The rows are grouped in 4 ways, from coarse to fine. Each group lies inside one group of the grouping before and may be the whole of it. The rows also spread widely along 15 directions, which tell nothing about the answers.
(in the rows, 128 means zero)
Some rows, each with its group in each grouping after it:
[111 125 126 155 137 155  80 151  89 138  62 152 121 130 152 136  87 166
 115 104 118 112 105 120 120 116] => kofeb Fese fali tepu
[145 109 117 101 162  84 105 130  95 145 139 164 177 164 131 145 147 163
 122 159 146 101 153 120 104 108] => kofeb kig tifa Guki
[141 111 136 124 111 201 161  93 133 139 127 149 114 128  75 133 113 130
 131 138 152 124  88 119 151 123] => beva Bara Genaf liluf
[111 136 159 101 154 105 156 150 102 116 150 130 120 141 140 123 115 101
 114 114 140 140 132 151 108 113] => beva Bara Vod Buf
[111 129 156 132 148 160 101 106 118 151  98 138 142 150  97 103  87 144
 125 136 112 166 132  80 147 150] => beva Zuku dig fevaf
[ 91 134 156  98 125  79 108  36 179 115 131 130 134 140 165 109 149 111
  86 166 127  95 153 106 126 140] => Dolos Zisa fepor mib
[ 88 117 140 146  93 138 100  86 119 100  92 100 126 122 124  93 104 125
 110 108 120 118 149  92 124 124] => kofeb sive nar refig
[ 89 127 129 143 129 110  65 103 150 152  94 132 142 155 182 121 114 138
 111 142 111 148 118  96 120 154] => Dolos somo giva vofo
[157 142 101  89 135 122 196 151 103 117 177 105 101 120 121 145 129 114
 106 134 172 154  97 178  96 128] => Dolos somo Zevi Napir
[108 139 130 122 114 129  88 141  87 124 143 138  91 135 142 134 124 123
 113 135 129 100 126 131  74 142] => Dolos nusi sabe Zuduf
[118 151 136  80 114  91 163 125 109 110 163  80 104 149 143  92 131  91
  88 132 120 171 149  93  79 145] => Dolos Zisa Lalir gekep
[119 137 114 126 118  83  97 125 130  71 117  79 148 124 135 104 123 158
  93 117 106 181 167  68 124 123] => Dolos nusi minem tek
[118 135 133 149 149 168 169 112 109 142 122 127 111 126 138 175  97 122
 122 120 149 124  96 128 120 101] => beva Zuku dig noku
[110 155 164 142 145 101 114  95 174 159 111 114 138 158 180 121 158 102
  82 168 120 135 126 119 111 186] => beva Zuku sok Vanaf
[126 121 125  92 163  98 116 118 115  63 164 164 149 148  96 120 144 178
 103 139 107 137 147 126 163  85] => kofeb Fese fali rig
[111 155 118 182 175 123 112 112 139 106 157  86 149 113 141 162 152 124
 107 151 113 156 156 146 136 156] => kofeb Fese Rugul sape
[ 92 147 119 110 144 137 126 124  98  90 126 120  86  97 143 116 107 125
 104 100 126  99 106 160 100 121] => Dolos nusi minem Sof
[156 109 106 107 114 121 198  91 132 125 141 101 154 138 124 139 168 114
 114 142 161 101 129 113 115  82] => kofeb sive ris lemo
[135  92  55 134  95 136 138 114 140  94 143  77 154 134 101  93 180 138
 143 120 107 145 131 120 132 116] => kofeb Fese Rugul Dunad
[140 126 160 147 130 113 154 161 174 142 105 122 132 120 154 158 126 116
 116 128 155 155 110 159 159 131] => Dolos Zisa bebe kirel
[ 91 111 143 164 124 149  69 111 127 141 136 144 127 122 107 138 126 127
 131 149 130 112 143 146 127 165] => kofeb sive varab Tugip
[137 115 111 105  66 123 135 127 148 123  99 117 100 143 159 109 165 129
 119 119  96 103 117  53 118 100] => Dolos Zisa bebe pari
[146 134 131 176  98 155 181  63 146 123  97  50 158 126 128 149 132  85
 121 134 155 111 135  72 138  91] => Dolos somo giva kinu
[125 113 134 117 164 100 185 115 168 140  92 112 171 115 169 132 111 112
 116 108 185 128 103 193 140 105] => beva Bara pefu ped
[130 139 153 123 113  91 117 137 128 115 149  91 126 120 116 100 122 108
  86 147 169 174 155 167  94 191] => Dolos Zisa fepor gup
[110 108 155 154 131 134  62 133 141  90 171 186 120 128 101 153 162 145
 130 149 122  74 142 162 155 118] => beva Bara Genaf liluf
[148 117 101 113 179  92 124 112 161 182 128 114 198 118 153 136 173 124
 152 154 136  97 176  90 118 135] => beva Bara Genaf liluf
[117 106 155  88 125  67 106 154 149 130 116 158 134 153 147 114  96 159
 111 119 122 195 137  97 132 135] => beva Zuku dig fevaf
[128  93 137 117  66 122 130 130 153 153 127 143 105 134 141 146 137 109
 146 128 138 111 129  88 120 115] => Dolos Zisa fepor gup
[ 91 152 102 153 174 183 123  63 104 142 175 100 130 118 116 132 148  89
 131 156 121  93 139 140 100 154] => beva Bara pefu ped
[129 120 137 151 143 112 145 177 144 128  74 138 129 110 190 169 104 130
 117  94 173 106  73 203 141  92] => Dolos somo giva vofo
[107 126 135 131 114 151 150  98 130  88 119 124 126 175 131 118 122 141
  95 120 105 170  93  92 154  84] => beva Bara pefu ped
[127 116 140 146  96 159 139 149 127 148 115 167  76 121 164 182 120 119
 120 120 156  84  76 154 107 114] => beva Bara pefu ped
[108  85 101  88 127 125 143 109 142 133  93 139 144 130 131  91 108 141
 141  89 143 120  97 147 127  96] => beva Zuku sok Vanaf
[104 121 129  75 121 121 125  35 141 148  99 136 134 131 139  93 117 135
  97 145 127 103 140  61 112 137] => kofeb sive ris lemo
[109 131 189 146  81 120 133 137 142 142  97 124 100 177 171 126 140  77
 107 135 125 112 114 106 116 125] => Dolos Zisa bebe kirel
[109 142  62 116 172 135 151 122 107 132 127  79 130  97 160 133 105 139
 117 104 133 166 109 143  97 125] => Dolos Zisa bebe kirel
[ 99 102  79 163 154 122  86  80 156 140 139 112 157  61 136 159 119 138
 146 131 157 113 154 179 118 165] => kofeb Fese Rugul Dunad
[101 110  91 124 190 152 123 118 122 184 109 130 162 117 128 130  76 150
 158 114 137 174 114 132 126 144] => beva Zuku dig fevaf
[123 125 124 153 168 162 163 116  85 122  92  90 174 133  97 110  97 118
 134 103 153 135 124 159 139 102] => kofeb Fese Rugul Dunad
[108 101 107 149 127 160 114 109 140 159  88  99 165 116 125 102 122 108
 176 101 113 112 151  83 142 116] => beva Bara pefu ped
[111 105 142 119 117 170 129 148 110 128 147 167 105 157  96 111 128 121
 138 125 133 128  85 175 136 125] => beva Bara Vod Buf
[119 156 162 111 131 120 166 119 135  98 122 101 126 176 144  90 145 106
  83 131  96 169 121  86 143 121] => beva Bara pefu ped
[125 138 118 149 199 132  84 156 102 129 149 124 168  99  95 136 146 151
 152 134  95 122 189 108 160 136] => kofeb sive nar refig
[140  84 152 138 100 114 113 122 158 137 116 165 150 125 112 159  94 145
 135 137 189 138 115 156 156 119] => Dolos somo giva vofo
[137 125 145 158 157 143 142 168 139 160  91 143 127  89 153 180 132 110
 161 105 130  68 131 138 154 106] => kofeb Fese Rugul sape

New rows. What belongs after each?
[109 120 113 128  88 186 114  55 128 101  83 108 101  62  93 103  92 147
 124  96 113  90 141  57 149 122] => kofeb sive nar refig
[102 118 176 140 134  71  88 127 145 115 144 119 165 146 124 114  99 112
 119 142 150 188 172 140 139 157] => Dolos somo giva vofo
[111 121 155 106 130 102 153 160 136 144 168 155  99 144 151 159 138  97
 145 128 104 149 139 105 128 125] => kofeb Fese Rugul sape
[109 136 140  99 115  85 132  65 139  91 152 155 107 159 170 152 151 139
  66 161 123 100 126 101 104 101] => kofeb Fese fali rig
[ 65 126 125 105 165 136  91 107  86 182 159 172 100 125 148 156  96 123
 139 142 117 119 136 113  78 158] => kofeb sive varab Tugip
[101 128 127 152 174  93 112 137 164 149 143  97 166 118 153 129 139 104
 129 148 157 156 134 206 120 180] => Dolos nusi minem Sof
[111  94 145 149  79 152  71 166 105 161  96 187  95 165 147 141 122 138
 135 131 131  93  87 141 103 142] => kofeb kig tifa Guki
[128 118 109 102 114  97 123 148 121 112 117  89 159 180 134  64 159 114
 131 122 108 144 135 107 122 110] => Dolos somo Zevi Napir
[ 81 111 112 153 112 133  62  78 147 128 155 126 134 144 139 123 150 128
 128 152 104 128 145 102 113 150] => beva Bara Vod Buf
[120 143 121 131 172 173 168 136  89 108 107 106 120 104 111 116  98 123
 115  87 148 118  93 183 124 109] => beva Zuku sok Vanaf
[147 121  90  61 148 126 138 167 120 159 154 143 108  80 118 109 165 116
 168 116 120  67 149 130 114 137] => Dolos Zisa fepor gup
[140 109 142 114  83  99 149 164 132  80 182 133  87 112 116 144 171  95
 123 126 157  79 136 188 112 102] => Dolos Zisa bebe kirel
[123 174 128 126 154 134 112  83 135 157 132 132  93 105 181 180 133 126
  93 168 124  87 120  89 103 157] => Dolos somo Zevi Napir
[116 135 113 137 125 175 143  86 113 141  96 116 128 152 134 114 145 130
 110 137 113  95  96  97 127 117] => kofeb sive nar refig
[186 133 148 133  90 116 154 232  94  99 118 130 104 154 125 146 148 158
  75 122 140 170 102 131 122 111] => kofeb sive ris lemo
[110 127 155 121 201 118  93 172 134 180  98 191 152 149 168 150  94 164
 122 131 133 162  99 150 145 144] => beva Bara Genaf liluf
[113 138 128 137  74 142 108 138 137 153 142 104  73 120 155 128 163  74
 142 138 102  88 140  84  78 169] => Dolos nusi sabe Zuduf
[137 121 156 137 103 131 124 124 111 128 146 135 115 143  97 144 101 133
 100 144 163 170 129 125 101 152] => beva Zuku sok Vanaf
[ 76 144 197 163 154  91 114  92 167 130  98 101 163 157 173 108 141  81
 101 146 118 120 160 128 150 150] => kofeb sive nar refig
[128 112 150 132  71 150  93  94 133 137 129 158 110 164 114 111 157 119
 111 165 128  86 121  99 111 147] => beva Bara pefu ped
[136 131 153 138 124 179 172 113  72 121 128 148  99 131  90 168  85 127
 111 125 162 121 101 131 123 101] => kofeb Fese Rugul Dunad
[101 107 139 110 117 131 124 112 123 134 126 171 108 164 136 132  99 146
 105 125 144 150  82 143 110 121] => beva Zuku sok Vanaf
[132 117 159 109 100 102 143 179 126 105 106 145 112 160 141 132 126 150
 101 111 103 170 117  81 148  95] => kofeb sive varab Tugip
[ 99 124 103 176 164 187 125 120 113 136 146 116 128 118 121 156 144 111
 152 134 129  99 105 186 135 137] => kofeb kig tifa Guki
[136  97  87 133  70 116 182 155 172 111 108  76 118 124 175 138 143 124
 128  85 123 180  95 100 128  87] => beva Bara Vod Buf
[146 113 103 146 139 124 118 163 138 141 149  91 165 104 108 123 163 114
 163 127 128 136 170 128 129 144] => beva Bara Vod Buf
[ 98 100 159 152 101 196 145 117 117 154 123 172  91 157 123 170  86 112
 141 121 148 131  70 128 130 102] => beva Bara Genaf liluf
[159 116 162 123 100 107 121 164 167 147 117 163 117 144 139 143 138 143
  87 163 170 145  89 172 135 165] => Dolos Zisa Lalir gekep
[112 167 136 122 145 134 140  58 102  74 142 100 114 147 128 114 152 121
  70 141 105  91 137  88 104 101] => beva Zuku sok Vanaf
[115  99 122 105 156 112 118 104 110 108 120 143 163 102  87 120  53 171
 122 107 175 172 142 166 138 124] => kofeb Fese Rugul sape
[111 111 103 136  89 158  83 122 107 138 105 137  99 138 131 120 113 155
 123 112 104 133 110  74  93 134] => beva Zuku sok Vanaf
[145 126 184  99 144  74 145 173 115 120 129 138 144 128 118 132 102 131
 100 123 160 171 165 131 135 127] => kofeb sive ris lemo
[174 135 189 162 128 134  94 205 115 187  71 168 136 146 138 169 108 148
 112 149 157 124 120 106 138 149] => Dolos Zisa Lalir gekep
[128 113  54  89 160  93 134 100 109 119 141 119 162 124 148 141 128 177
 121 121 123 146 140  91 100  92] => kofeb Fese Rugul sape
[124 124 125 112 129 148  82 151  76 133 146 162 116 163 102 114 110 164
 114 138 113 167 124  92  97 145] => beva Bara Genaf liluf
[125 135 127 212 102 179 112 127 148 136  91  64 135 111 132 137 151  89
 135 135 144  96 121 151 126 153] => Dolos nusi sabe Zuduf
[139 114 129  82 113 145 150 161  69 139 130 165  92 137 120 126 100 135
 123 107 153 111  96 128  86 101] => beva Bara Vod Buf
[114 105 120 135 110 149 148 103 134  95 128 126 118 121 129 139 132 120
 123 108 149  90 104 149 124  81] => beva Bara Genaf liluf
[132 104 162 128  73 142  93 165 149 128 135 168  87 115  93 115 148 131
 132 136 116 115 129 128 153 171] => kofeb sive nar refig
[133 145 118 147 144 120 125 208 102 112 123 130  89 100 169 177 116 148
 100 106 150 132  86 189  99 126] => Dolos nusi minem Sof
[131 113 148 130  98  88 117 197 141 112 130 138  99 135 152 142 121 139
 108 112 130 174 121 138 116 136] => beva Zuku dig fevaf
[144 118 167 121  90  84 111 146 213 115 101 130 129 134 142 102 164 140
 111 135  90 155 149  65 182 150] => beva Zuku dig noku
[122 141 160 128 153 111 103 130 154 117 144 158 138 167 115 114 145 156
  85 171 105 195 118 147 168 183] => kofeb Fese Rugul Dunad
[138 140 119 111 154  87 137 129 114  94 157 124 130 122 139 161 132 158
  96 124 122 148 153  89 113  94] => beva Zuku sok Vanaf
[149 151 217  99  74 100 149 187 131  64 113 168  44 128 140 144 113 133
  62 109 125 130 109 110 151  99] => Dolos Zisa bebe kirel
[131 120 127 186 169 134 107 160 137 150 141 137 166 125 130 185 160 122
 147 157 166  94 120 206 138 132] => Dolos nusi minem tek
[113 159 108 118 173 136 122  95 127 143 128 104 131 124 151 110 143 110
 109 153 131  99 115 153 110 160] => Dolos somo Zevi Napir
[ 98 140  76 161 191 107  77 126 131 166  95 101 175 133 209 152 139 156
 119 132 110 137 131 115 108 131] => Dolos Zisa fepor gup
[112 155 127 146 142 149 103 124 110 168 129 116 118 174 149 126 150 120
 117 158  77 148 132  51  98 161] => beva Zuku dig fevaf
[135 125  90  71 136  96 149 155  72 119 186 160  85 117 158 170 122 151
  99 121 162 117 107 156  48 101] => beva Bara Vod Buf
[111 115 140 126 149 116  74 141 103 127  81 152 159 153 131  87  98 149
 113 123 156 112 108 180 124 131] => Dolos somo giva vofo
[118  86 146 108  66 121 113 133 145 135 170 190  83 156 116 140 151 119
 135 152 127 121 111 138 119 150] => kofeb Fese Rugul Dunad
[ 95 105 181 111 125 105 129  72 153 162 175 173 131 153 115 146 129  82
 145 171 141 114 161 122 129 154] => kofeb Fese Rugul Dunad
[ 91  85 119 130 103 105 114 139  92  83 177 132 117 143 113 137 101 132
 122 114 163 166 124 196  93 117] => kofeb kig tifa Guki
[116 128 159 102  94  79 136 113 166 106 124  98 125 160 140  77 130 113
  83 128 117 195 138  96 117 160] => beva Zuku sok Vanaf
[130 134  92 118 138 119 103 189 126 152 104 127 110 107 181 121 163 120
 148 106  98  73 112 130 107 131] => Dolos somo giva kinu
[145 108 150  92  83 167 164 143  70 125 138 170  82 143  87 134  94 124
 128 110 154 111 105 103 105  87] => beva Bara pefu ped
[ 79 108 101 108  87 156 116 113 132 106 127 101 100 157 131  58 148 101
 139 104  78 126 107 106 121 122] => Dolos Zisa Lalir gekep
[147  99 120 107  75 161 132  73 136 153  60 142 135 154 109  96 101 168
 104 127 146 138  87  60 122 121] => beva Zuku sok Vanaf
[137 110 143  94 133 112 108 158 115 145 164 166 155 191  88 107 142 135
 151 156 103 172 140  87 155 125] => Dolos somo giva kinu
[155  85 116 101  92  89 129 161 107 115 171 169 130 159 111 163 148 151
 133 145 167 115 123 136  99  80] => Dolos nusi minem Sof
[ 98 113 113 134 120 131 147 105 154 145 142 129 105 124 182 169 154  90
 137 131 137  69 104 147 108 100] => Dolos Zisa Lalir gekep
